The rows are grouped in 3 different ways at once. Each group adds its own fixed numbers to the row, and there is some noise. The rows also spread widely along 11 directions, which tell nothing about the answers.
(in the rows, 128 means zero)
Known rows, each followed by its group in each grouping:
[122  88  98 147 137 110 175 132 122 148 147 148  86  96 114 157 151 117
 118 147 132 134 146  94 120 120 135 121 136 155 167 110 109 118 128 109
 174 134] -> K_546 D kalo
[130 116 156 133  99 114 127 130 107 129 112 135 108 119 142 121 128 128
 121 121 152  99 184 154  92 148 149 107 158 121 119 145 129 127 122 127
 149 110] -> K_749 S Ladi
[130  80 145 148 146 147 145 119 145 127 152 187  88  78 142 133 117 110
 160 134 129 137 151 142 134 138 149 152  95 130 150 144 118 118 136 144
 145 137] -> K_151 P Vatus
[120 141 134 124 135 103 162 132 110 121 125 139 140 132 130 128 134 163
 124 135 156 130 158 138 109 152 178 133 140 141 116  90 153 111 100 131
 155 128] -> K_749 X Vatus
[127 146 171 108 164 140 139 123 122 130 109 143 138  97 125 101 145 139
 116 135 138 135 128 129 104 126 170 161 129 129 136 116 145 124 106 122
 130 113] -> K_546 K kur
[108 138 161 144 140 122 172 104 100 147 122 133 112 106 100 158 182 132
 110 150 134 118 125  90 120 124 161 155 137 155 175 111 113 127 106 108
 144 121] -> K_151 K Vope
[ 98 111 134 144 148 138 130 125 129 130 147 172 125 142 103 133 128 139
 131 134 127 135 129 119 142 134 152 150 105 158 148 106 117 127 125 136
 135 141] -> K_546 V Vope
[132 168 128 160 141 137 111 126  17 152 110 158  84 161 124 201 142 169
 176 163 151 109 176 130  75 128 162  98 117 151 101 113 176 189  96 150
 134 146] -> K_151 D kalo
[125 130 175 125 135 133  72 157 108 118  70 137 107 144 131 121 116 122
 111 161 110  94 136 162  95 132 122 131 124 125 115 115 115 130 139 157
 122 107] -> K_749 X kur
[105 119  72 114 144 139 112 143 160 175 139 104 166 142 134 112  80 142
 132 123 124 144 101 149 161 117  96 102 122 132 101 101 181 138 162 130
 122 143] -> K_749 P Ladi
[132 142  86 112 127 109 101 129 118 164 122  93 111 113 148 158 123 151
 130 180 131 101 113 135 117 136  88  84 136  90 108 142 183 172 141 137
 103 131] -> K_749 V Ladi
[100 125  83 120 140 135 152 127 158 161 149  88 151 145 115 109 109 146
  93 106 109 122 101 126 153 111 106 121 153 124 154  80 139 142 171 128
 138 132] -> K_546 S Vatus
[117 105 157 131 119 159 112 132 103 123  92 118 119 175 132  98  96 128
 130  73 141 101 178 200  93 107 159 127 158 148 104 101 135 130 146 141
 165 123] -> K_546 V kalo
[112  98 126 112 140 143 130 131 168 151 108  96 132 123 137  93 105 118
 101 115 112 114 115 151 133 102 114 133 145 127 138 101 127 113 162 124
 145 126] -> K_546 K Ladi
[ 95 105 107 156 110 116  96 127 157 145 152 118 120 139 137 163 101 148
 135 131 128 101 148 152 152 149 111 107 126 122 122 123 128 142 154 154
 127 149] -> K_749 S Vope
[100 115  86 134 142  89 133 150 182 139 144 117 143 125 133 150 111 157
 108 164 135 129 130 128 153 150 124 116 128 127 115  87 129 106 135 135
 139 143] -> K_749 S kur
[105  88 111 129 169 127 147 146 165 139 116 112 123 132 140 134 100 119
 117 153 106 121 117 158 136 104 111 155 119 146 133  68 106  99 168 146
 158 147] -> K_749 D kalo
[135 122  84 114 166 123 173 127 140 158 147 126 153 118 151 125 112 149
 146 131 133 144 124 150 133 125 138 134 126 127 105  95 168 122 146 133
 145 148] -> K_749 P Vope
[175 156 100 109 132 119 108 143  62 168 104 134  83  97 142 143 133 145
 131 174 132 124 133 111  68 125 104  70 141  99 114 153 187 187 122 131
 126 110] -> K_546 D Vatus
[116 155 137  97 148 130  64 137 170 134 130 142 165 109 146  97  88 154
 125 166 119 133 104 140 146 144 110 143  96  91 107 153 161 148 139 157
  84 124] -> K_749 K kalo
[106 116 102 135 124 122 108 139 155 136 173 172 159 126 123 123 100 159
 142 122 153 155 150 125 160 170 147 110 107 137 108 134 156 124 121 136
 120 142] -> K_749 P kur
[117 133 151 128 114 135 108 139 104 141 111 141 126 131 101 101 120 133
 107 119 140 133 134 112 108 133 140 115 140 148 144 124 147 140 118 119
 134 106] -> K_546 D Vatus
[114 109  89 124 125 141  95 146 147 190 119 122 134 116 107 106  95 112
 111 120 119 178  91 108 144 100  92  80 139 154 137 131 167 148 153 111
 147 121] -> K_749 K Vatus
[141 123  78 115 105 112 136 112 146 144 169 102 134  96 179 132  93 172
 159  94 169 107 180 170 120 150 127  83 156  82  94 162 205 159 143 138
 130 144] -> K_546 D kalo
[107 129 100 117 122 132  96 127 170 158 160 118 162 103 133 110  86 150
 140 114 141 139 119 133 158 142 103 103 128 109 120 161 185 155 148 132
 103 134] -> K_749 D kalo
[ 88 128 137 140  89 143 116 104 155 136 182 137 165 124 108  90 107 157
 128  55 166 136 158 126 159 156 159 112 147 122 148 160 173 148 123 121
 116 127] -> K_546 S Vatus
[131 126 127 114 143 135 105 145 143 121 130 161 141 133 129  91  96 139
 108 138 106 120 136 136 123 134 115 132 120 110 133 127 112 131 161 158
 126 122] -> K_546 S kalo
[178 127  92  98 173 116 130 165 101 153  83 143  96 119 149 119 113 133
 110 189  89 130 120 131  75 107 100 107 125 114 110  98 130 145 156 152
 156 124] -> K_546 K Vatus
[126 110 107 141 108 116 141 145 100 130 146 173 135 169 117 116 112 146
 126 109 131 125 173 128 123 150 141  94 140 154 123 115 128 129 135 136
 164 131] -> K_749 X Ladi
[139 171 126  92 155 136 134 131 112 155 127 141 162 104 119  92 117 146
 118 133 133 152 103 108 120 119 129 122 134 123 135 133 177 145 128 113
 118 111] -> K_151 D kalo
[ 92 126 122 132 160 107 141 144 155 135 113 120 132 139 128 148 115 148
 105 174 119 114 114 129 139 123 128 157 118 149 132  63 103  91 135 139
 144 143] -> K_151 D kalo

New rows, each followed by its group in each grouping:
[ 86 153 117 148 100 102 116 109 151 145 164 120 138 107 115 169 132 168
 128 138 176 124 150 104 154 164 158 103 138 123 132 144 164 142  94 111
 117 134] -> K_151 S kalo
[ 92  63  93 167 106 156 144 109 156 159 194 146 111 114 113 137 109 121
 152  76 144 139 149 115 168 125 120 101 132 152 163 145 149 139 152 114
 147 155] -> K_546 D Ladi
[ 96 133 178 128 116 121 156 122 126 111 124 128 147 132 105 101 136 141
  93 111 145 102 154 123 123 140 162 165 153 147 166 106 101 100 121 113
 142 109] -> K_151 D kalo
[137 148 111 123 143 116 125 126 102 132 143 162 139 129 150 146 115 176
 154 156 138 115 163 142 110 149 148 122 108 108  97 133 162 159 123 161
 120 145] -> K_749 K kalo
[116 166 139 103 189 138 130 125 154 145 117 113 153 110 148 128 117 153
 130 168 111 120  87 144 134 123 123 161 105  99 121 100 153 134 141 151
 101 135] -> K_151 S Vope
[ 74 108 139 145 130 133 114 117 178 133 145 115 149 143 135 133  98 144
 145 105 141 124 136 171 168 140 147 143 121 142 114 103 147 108 136 143
 131 149] -> K_749 X Vope
[114 155 144 120 160 161 126 109  92 171 100  90 118 115 121 137 142 138
 134 132 133 126 102 138 103  90 145 136 135 128 136 106 192 175 116 122
 119 130] -> K_546 K Vatus
[120 116 111 130 164 160 103 135 145 167 128 144 105 104 130 125 103 116
 142 145 112 158 100 130 131 105 114 116 105 128 133 122 160 150 143 140
 130 137] -> K_546 S Vatus
[156 158 174  78 179 150 119 125 133 128 116 157 144  71 147  63 117 122
 119 156 104 133  92 133 105 127 120 167 103  77 142 156 152 152 140 152
  93  98] -> K_749 S Vatus
[107 163 129 111 129  96 135 122 133 142 110  87 147 111 132 136 141 166
  97 151 160 109 137 124 110 137 158 133 154 119 119 101 159 126  95 111
 129 122] -> K_546 K kalo
[127 104 107 137 106  99 155 118 162 130 157 114 104  86 152 154 124 141
 120 139 136  93 160 134 137 154 118 113 150  90 147 139 122 126 149 137
 145 127] -> K_151 S Vatus
[138 123 144 113 205 151 143 135 111 136  86 133  91 113 146 150 135 121
 135 189  97 112 102 158  97  97 126 164 104 123 130  81 123 131 150 153
 136 136] -> K_151 V kur
[121 119  47 105 124  89 134 143 177 145 145  84 139 131 141 134  99 166
  92 158 114 103 112 131 146 146  81  97 149  95 125  96 141 136 170 143
 130 139] -> K_546 V Vatus
[126 109 201  95 183 146 182 101 151 108 132 158 132  53 146  81 144 112
 138 136 138 127 121 147 116 129 175 210 108 110 157 142 128  97 115 127
 124 115] -> K_749 V Ladi
[ 89  98 116 157  93 143 186 109 118 148 162  85 143 164  92 125 136 139
 104  46 139  99 153 127 150 118 131 116 186 160 179  95 123 134 167 107
 163 131] -> K_151 D kur
[111 124 167 118 117 160  84 120 140 146 122 100 139 107 124  89 112 116
 117 104 120 100 107 148 135 125  96 132 141  98 156 165 155 165 162 132
  88 102] -> K_749 D kur
[123 105 171 127 157 147 118 141 128 151  75 135  84  88 125 118 136  75
 113 163 116 140 115 134  98 102 133 141 126 144 142 124 114 111 129 113
 155 105] -> K_749 S Ladi
[116 143 182 107 171 144 128 137 129 126 116 184 141 101 100  76 136 116
  95 159 114 147 104  90 122 128 155 174 103 139 164 121 106 109 110 121
 123 104] -> K_546 S Ladi
[165 155 121  83 154 129 155 125 110 144 141 143 151  85 146  85 125 147
 126 133 123 135 116 129 103 135 127 121 137  87 131 149 188 160 136 135
 122 110] -> K_749 X Vatus
[129 123 174 117 161 208 125 127  95 174 118 184 118  99  63  52 143  58
 106 108  79 179  64  67 127  73  99 132 120 162 213 163 123 159 164  99
 134  87] -> K_151 S Ladi
[109 121  61 115 135 103 168 118 179 156 179  99 155  96 149 140 110 173
 127 133 151 122 127 121 159 144 119 109 137 107 126 111 179 125 137 115
 125 151] -> K_546 D Ladi
[ 91 149 108 146  77 134  70 103 137 160 161  76 124 129 124 158 113 166
 132 113 149  85 137 138 150 152 102  86 151  84 134 156 188 201 141 142
  82 131] -> K_546 S Vatus
[130 125 141 120 132 138 154  96 125 137 154 116 117  72 160 127 127 147
 158 107 162 109 154 154 114 138 152 141 137  92 139 154 191 156 122 133
 117 132] -> K_546 D Vatus
[122 145 103 113 161  90 165 140 138 146 110 111 130 103 136 150 138 149
 103 192 136 124 119 121 116 130 142 143 131 132 121  77 131  98 114 118
 148 129] -> K_151 P kalo
[109 117 150 122 119 118 119 125 165 115 139 121 135  96 140 114 118 148
 117 123 146 101 151 143 133 155 140 138 134 105 137 135 134 119 130 131
 112 122] -> K_546 D kur
[121 105 113 144 123 136 164 114 102 146 157 137 129 146 125 135 130 150
 142 101 129 105 164 135 130 130 139 119 148 133 146 122 140 153 150 138
 149 143] -> K_749 K Ladi
[102  92 146 145  99 109 144 134 157 105 151 167 128 124 104  94 125 124
  90 105 142 123 178 110 136 154 160 140 145 150 168 128  71  92 128 122
 163 116] -> K_546 S kalo
[119 108 190 160  83 126 119 106  74 127  99 108  71 114 133 162 152 119
 139 123 168  72 193 168  81 146 166 133 156 124 138 141 130 146 103 134
 139 109] -> K_749 P Vatus
[120 167 174  97 153 126 151 103 138 139 103  90 145  76 131 109 150 143
  95 153 128 106  95 120 118 125 140 173 141  98 162 117 146 131 116 119
 107 104] -> K_151 K Vatus
[153 150 146  98 141 132 146 124 111 164  99 120 111  67 133  99 141 107
 113 138 137 137 119 114  89 116 130 106 158 112 140 158 163 136 121  96
 141  91] -> K_151 S Ladi
[141 121 150 115 150 167 133 119  92 165 111 128 111  93 144 105 115 107
 160 103 143 143 134 156  91 103 135 113 137 132 121 152 193 155 133 116
 136 117] -> K_749 D Ladi
[126 123  59 105 172  95 135 132 206 159 157 127 130  56 166 156 109 151
 134 198 129 148 104 117 151 137 110 124  99  93 113 126 162 121 131 133
 122 158] -> K_546 K kalo
[129 138  93 106 158 115 185 104 124 146 151 104 129  95 136 139 150 155
 126 138 145 116 128 128 116 122 144 134 147 102 139 113 169 148 125 118
 136 133] -> K_546 V kalo
[119 142 158 120 143 141 130 126  78 152 106 127 127 128 103 119 154 121
 107 151 118 109 110 112 106 118 127 145 130 138 153 113 136 151 127 119
 116 106] -> K_749 P Ladi
[ 85 115 160 150  88 140  54 137 132 151  97 103 105 133  99 125 112 107
 102 118 142 110 131 130 127 118 113 107 149 151 148 135 128 139 131 112
 130 106] -> K_546 D kalo
[ 93 145 136 136 127 106 104 134 118 143 100  93 131 143 124 162 134 152
 110 168 150  96 134 144 120 140 144 138 133 137 113  90 141 130 108 133
 120 126] -> K_749 P kalo
[103 113 145 123 115 120 126 129 168 124 126 115 141 115 128 111 113 131
 105 125 130 104 142 148 143 140 131 150 136 120 139 113 109 100 144 131
 134 118] -> K_151 P kalo
[103  70 107 143 139 147 131 140 165 138 173 176 135 125 118 101  85 111
 138 100 111 153 132 128 162 122 112 128 110 154 158 133 113 121 175 142
 148 145] -> K_749 D kalo
[ 93  86  79 144 122 109 169 129 199 132 187 154 146 111 125 128 103 139
 118 106 139 149 151 115 176 144 136 118 131 144 148 114 110  91 150 122
 168 146] -> K_151 S kalo
[129 135 131 135  72  85  98 149 108 124 112 126 127 146 128 122 111 156
 101 127 161 101 195 139  96 175 144  80 165 122 105 134 129 128 119 135
 150 106] -> K_749 S Vatus
[108  84 120 125 132 120 126 125 192 149 132 110 114  71 159 133 109 113
 132 130 140 133 134 155 142 124 125 133 131 116 128 141 137 108 139 127
 145 134] -> K_749 K kalo
[123 149 182 124 132 180 148  92  63 160  99  95 121 122 113 108 148 118
 138  78 149 109 130 157  92  95 162 148 159 132 152 127 181 168 125 115
 128 105] -> K_151 P Vatus
[109 151 157 118 129 116  53 151 143 131  83 132 123 117 128 128 107 144
 116 170 155 135 127 141 115 148 140 109 118 130  89 129 155 117  99 124
 112 110] -> K_151 V kur
[109 117 144 145 100 100  85 137 135 130 115 101 104 110 144 168 124 146
 127 154 156  83 162 152 114 161 125 106 139 110 115 138 140 134 120 138
 115 122] -> K_749 D kur
[126 163 136 104 154 178 111 110  97 162 138 137 157 128 105  88 126 140
 125 109 109 132  92 117 123  98 117 135 122 115 153 143 178 192 149 135
  98 119] -> K_546 K kalo
[ 95 121 117 142 126 149 217  75 124 131 222 117 172 127 107 121 152 163
 140  42 149 103 154 124 166 140 164 152 162 115 183 127 159 164 146 124
 125 143] -> K_749 S kur
[113 163 113 119 149 129 130 121 133 151 141 123 147 118 126 137 116 164
 128 145 133 133 117 118 138 139 136 123 126 113 127 112 169 153 124 136
 113 131] -> K_151 S Vatus
[ 90 136 119 132 143 104 123 134 163 120 164 161 161 127 106 127 121 159
 102 168 124 125 119  98 164 164 132 151 101 122 150 116 103 123 129 146
 109 133] -> K_749 S kalo
[109 152 113 128  89 109 154 102 115 140 186 133 173 124 109 121 136 185
 126  90 169 125 163 103 148 173 162 109 152 117 146 150 180 163 106 121
 116 127] -> K_749 K Vatus
[104 113 137 164 127 151  86 140  81 150 110 152  89 167 108 160 122 132
 139 152 120 103 142 126 114 119 122 110 115 158 136 108 127 159 133 145
 131 137] -> K_546 D Ladi
[125 118  63 126 140 100 169 117 125 149 164 111 103 117 141 179 147 163
 124 176 121  81 129 118 133 141 103 114 131  97 146 106 137 159 151 142
 125 154] -> K_546 V Ladi
[108 109 136 144 101 111 155 105 122 123 154 119 111 110 122 152 152 130
 121 126 138  82 155 130 130 148 134 135 148 114 170 137 118 139 133 131
 137 123] -> K_749 X kalo
[157 118  98 128 163 131 136 140  87 158 115 150  77 107 134 164 138 124
 141 168 123 134 132 126  92 114 118  96 126 129 122 126 151 156 139 132
 151 131] -> K_151 V kur
[ 89 124 136 155 148 127  84 142 118 159  75  95  90 151 122 186 129 130
 119 188 119 105 114 147 117 101 119 135 118 151 123  77 121 137 129 144
 135 144] -> K_749 K kalo
[144  90 107 140  92 116 171 143  61 122 131 142 120 190 124 118 125 143
 112  99 114  70 198 149  94 138 125 105 166 139 134  98  94 138 173 149
 175 124] -> K_749 P Ladi
[113 177 131 138 158 131 129 115  61 148 116 120 119 144 139 182 135 183
 170 148 178 118 167 156  88 127 195 126 123 141  83  87 209 163  73 136
 126 154] -> K_546 D kalo
[123 152 105 124 171 115 167 116 107 136 122  97 129 150 155 179 130 182
 132 169 114  72 136 158 118 118 135 152 127 102 115  64 138 148 142 165
 129 157] -> K_151 K kalo
[126 153 144 113 145 105 137 158 125 126  98 149 145 131 107 106 128 146
  85 152 135 140 138 108 106 141 157 128 140 147 122  88 115  97 111 116
 155 106] -> K_151 S kur
[122 107 171 146 151 139 124 139  89 116 102 166 103 141 130 132 120 126
 142 141 127 114 164 155  93 122 157 156 114 154 128 106 110 120 127 150
 150 127] -> K_749 D kalo
[113  72  94 146 169 101 180 147 165 104 156 174 126 151 153 151 102 156
 129 158 102 113 167 155 144 140 145 168  99 146 126  64  66  86 161 175
 174 170] -> K_749 K kalo
[138  83  77 137 127  93 113 173 150 124 128 148 106 150 164 147  70 148
 125 175 101 105 159 158 123 152  86 100 116 120 100  93 100 113 179 180
 151 149] -> K_749 D Vatus
[120 140 139 134 123 127 160 123  85 139 123 147 132 144 104 125 144 150
 116 119 140 124 158 109 111 129 163 120 146 155 142 111 129 133 115 115
 155 122] -> K_151 K Ladi
[ 95 105  78 164  97 134 110 142 108 181 120  97  95 166  96 169 117 124
 114 122 125 118 127 113 136 103  85  67 159 171 147 102 134 157 163 115
 160 134] -> K_151 D kalo
[114 126 149 127 109 132  69 134 143 130 106 124 122 131 133 118  95 140
 131 129 138 111 144 161 123 138 123 108 131 115 109 146 144 139 139 143
 118 120] -> K_151 V kalo
[116 130 152 132 132 133 144 136 103 112 140 179 146 154  99  92 119 158
 108 119 126 127 154 111 119 147 162 150 121 152 155 100 113 120 127 140
 137 123] -> K_546 D Vatus
[108 135 123 126 118 111 148 133 135 124 150 148 169 152 110 106 117 169
  97 122 124 117 145 103 149 154 139 126 137 140 145 108 113 119 134 130
 136 127] -> K_151 K Ladi
[101 122  92 141  98 107 115 134 132 139 168 129 156 151 102 136 124 159
 106 130 130 106 138 105 158 162 105 104 135 124 140 120 129 148 146 136
 114 127] -> K_749 P kur
[117 132 156 113 130 117  91 132 189 125 117 120 126  74 168 119  97 138
 126 163 143 104 139 157 133 158 129 132 118  83 106 155 144 109 126 142
 104 117] -> K_151 S Ladi
[ 97 118 108 125 153 107 122 154 167 143 117 120 130 124 117 131 116 133
  89 178 115 125 100 109 141 123 106 137 120 145 143  82 106 101 141 126
 137 132] -> K_546 D kalo
[ 97 127 129 128 144 179  87 129 132 170 104  88 132 150 111 120 106 118
 123 106 112 128  85 151 139  86 101 112 141 137 134 109 167 164 168 128
 119 125] -> K_151 V kur
[140 122  79 119 140 121 137 129 126 130 167 140 136 149 142 128 107 176
 117 147  80  79 133 130 140 140  85 130 119  81 147 112 118 174 187 186
 113 148] -> K_546 K Vatus
[140 152 157  95 158 117  96 157 118 132  84 159 141 108 124  89 121 125
 103 186 126 141 116 123  96 135 134 143 109 127 114 121 131 116 117 133
 121  96] -> K_749 P kalo
[ 94  96 112 136 136 115 152 119 179 121 169 138 123 108 123 137 122 149
 117 145 128 115 124 120 159 151 134 156 114 121 162 108 111 118 139 139
 129 146] -> K_546 V Vatus
[ 74  77  64 166  95 104 136 127 161 148 150  66 106 167 122 187 119 154
 112 109 146  83 158 154 154 136 116  93 168 142 131  75 124 128 157 129
 160 157] -> K_546 V kur
[114 110  87 146 137  92 169 142 135 131 130 122 109 150 132 177 130 151
 105 165 122  96 159 129 124 134 131 124 142 138 133  69  89 107 144 141
 173 145] -> K_151 S kalo
[ 94 141 176 146  68 153  97  92  90 134 133  78 130 150 116 126 128 154
 131  60 166  59 178 165 114 139 147 121 180 109 143 154 172 182 129 129
 103 115] -> K_546 D kalo
[146 130  89 138 118 129 102 148  89 157 125 160  98 137 122 149 115 134
 129 148 118 129 153 116 105 125 104  65 134 132 121 144 140 171 149 140
 149 124] -> K_151 S kalo
[115 123 177 134 146 169 134 118  77 121 122 162 140 165 111  97 124 130
 132  94 110 110 152 152 108 106 157 167 125 149 151 112 117 151 145 151
 138 123] -> K_749 K kalo
[103 109 144 133 156 160 131  98 163 127 189 166 132  82 137 118 114 137
 164 115 136 131 132 137 159 135 144 169  94 108 157 158 158 147 137 146
 102 149] -> K_546 D kalo
[ 82  86 151 204  35 131  44 122 105 146 127 112  60 159 110 189 116 121
 140 100 159  76 198 157 124 156 122  65 152 139 137 163 125 172 130 146
 137 124] -> K_749 S Vatus
[116 129 106 126 145 109 187 120 138 123 151 138 140 124 138 144 129 163
 134 129 144 127 157 139 131 139 168 136 136 133 122  89 143 108 122 128
 161 146] -> K_151 X kalo
[102 110 140 135 146 139 105 142 167 133 132 161 129 113 134 124  91 131
 136 149 123 137 120 131 151 136 123 137  95 138 129 126 131 111 138 140
 124 139] -> K_151 D Ladi
[119 150 151 132 110 145 117 117  65 170 116 105 116 118  85 127 168 119
 110 117 142 115 116  93 103 117 116  98 166 135 171 150 164 183 125  95
 115  95] -> K_749 D kur
[131 153 124 109 165 140 138 119 131 142 140 142 149 105 153 127 109 164
 158 148 142 131 129 148 133 136 150 139 101 105 104 120 185 136 118 140
 108 141] -> K_151 P Ladi
[136 121 162 107 142 130 128 155 131 127  81 152 137 129 122  69 103 121
  91 124 117 147 134 136 104 118 147 135 139 149 128 104 108  92 135 126
 166 102] -> K_151 K Vatus
[101 117  67 159  97  85 138 147 104 158 138 141 127 165  86 164 135 152
  98 140 145 143 155  81 131 138 134  71 155 182 134  98 118 128 116 107
 179 133] -> K_749 K kalo
[157 131  97 100  92  66 148 154 126 114 135 140 154 127 155 100 110 173
 103 129 149 100 188 140 103 181 134  82 166  95  98 136 142 111 129 135
 152 112] -> K_749 X Ladi
[105 113 119 154  77 106 146 132 102 125 126  92 123 180 115 141 118 160
  95  98 132  66 175 143 124 145 120 107 177 138 147  86 104 132 157 137
 156 125] -> K_151 D Vatus
[121 102 146 131 105 150 153 104 119 122 165 129 139 128 138  95 115 137
 134  66 128  83 174 159 133 140 134 131 155 102 153 152 132 152 168 146
 132 122] -> K_749 S Ladi
[ 87 117 114 127 147 123 112 114 223 133 164 104 143  82 171 142  89 153
 151 132 155 124 136 173 167 146 142 148 110  89 107 126 167 117 129 145
 106 160] -> K_546 S kalo
[140 157 137 114 142 130  94 147  83 133 112 171 145 148 134 113 105 157
 140 157 134 121 148 138 104 151 144 119 103 122  90 129 162 150 116 152
 110 125] -> K_749 P Ladi
[124 135 139 112 131 136 111 130 113 139 121 137 133 120 110  99 130 124
 105 141 121 112 120 116 118 125 121 137 129 119 150 129 127 146 138 130
 118 109] -> K_546 P kalo
[153 132 160 137 136 133 160 146   4 110  79 146 108 208 120 122 139 146
 118 121 110  65 197 165  46 114 152 138 162 155 124  72  96 146 150 162
 175 115] -> K_749 D kalo
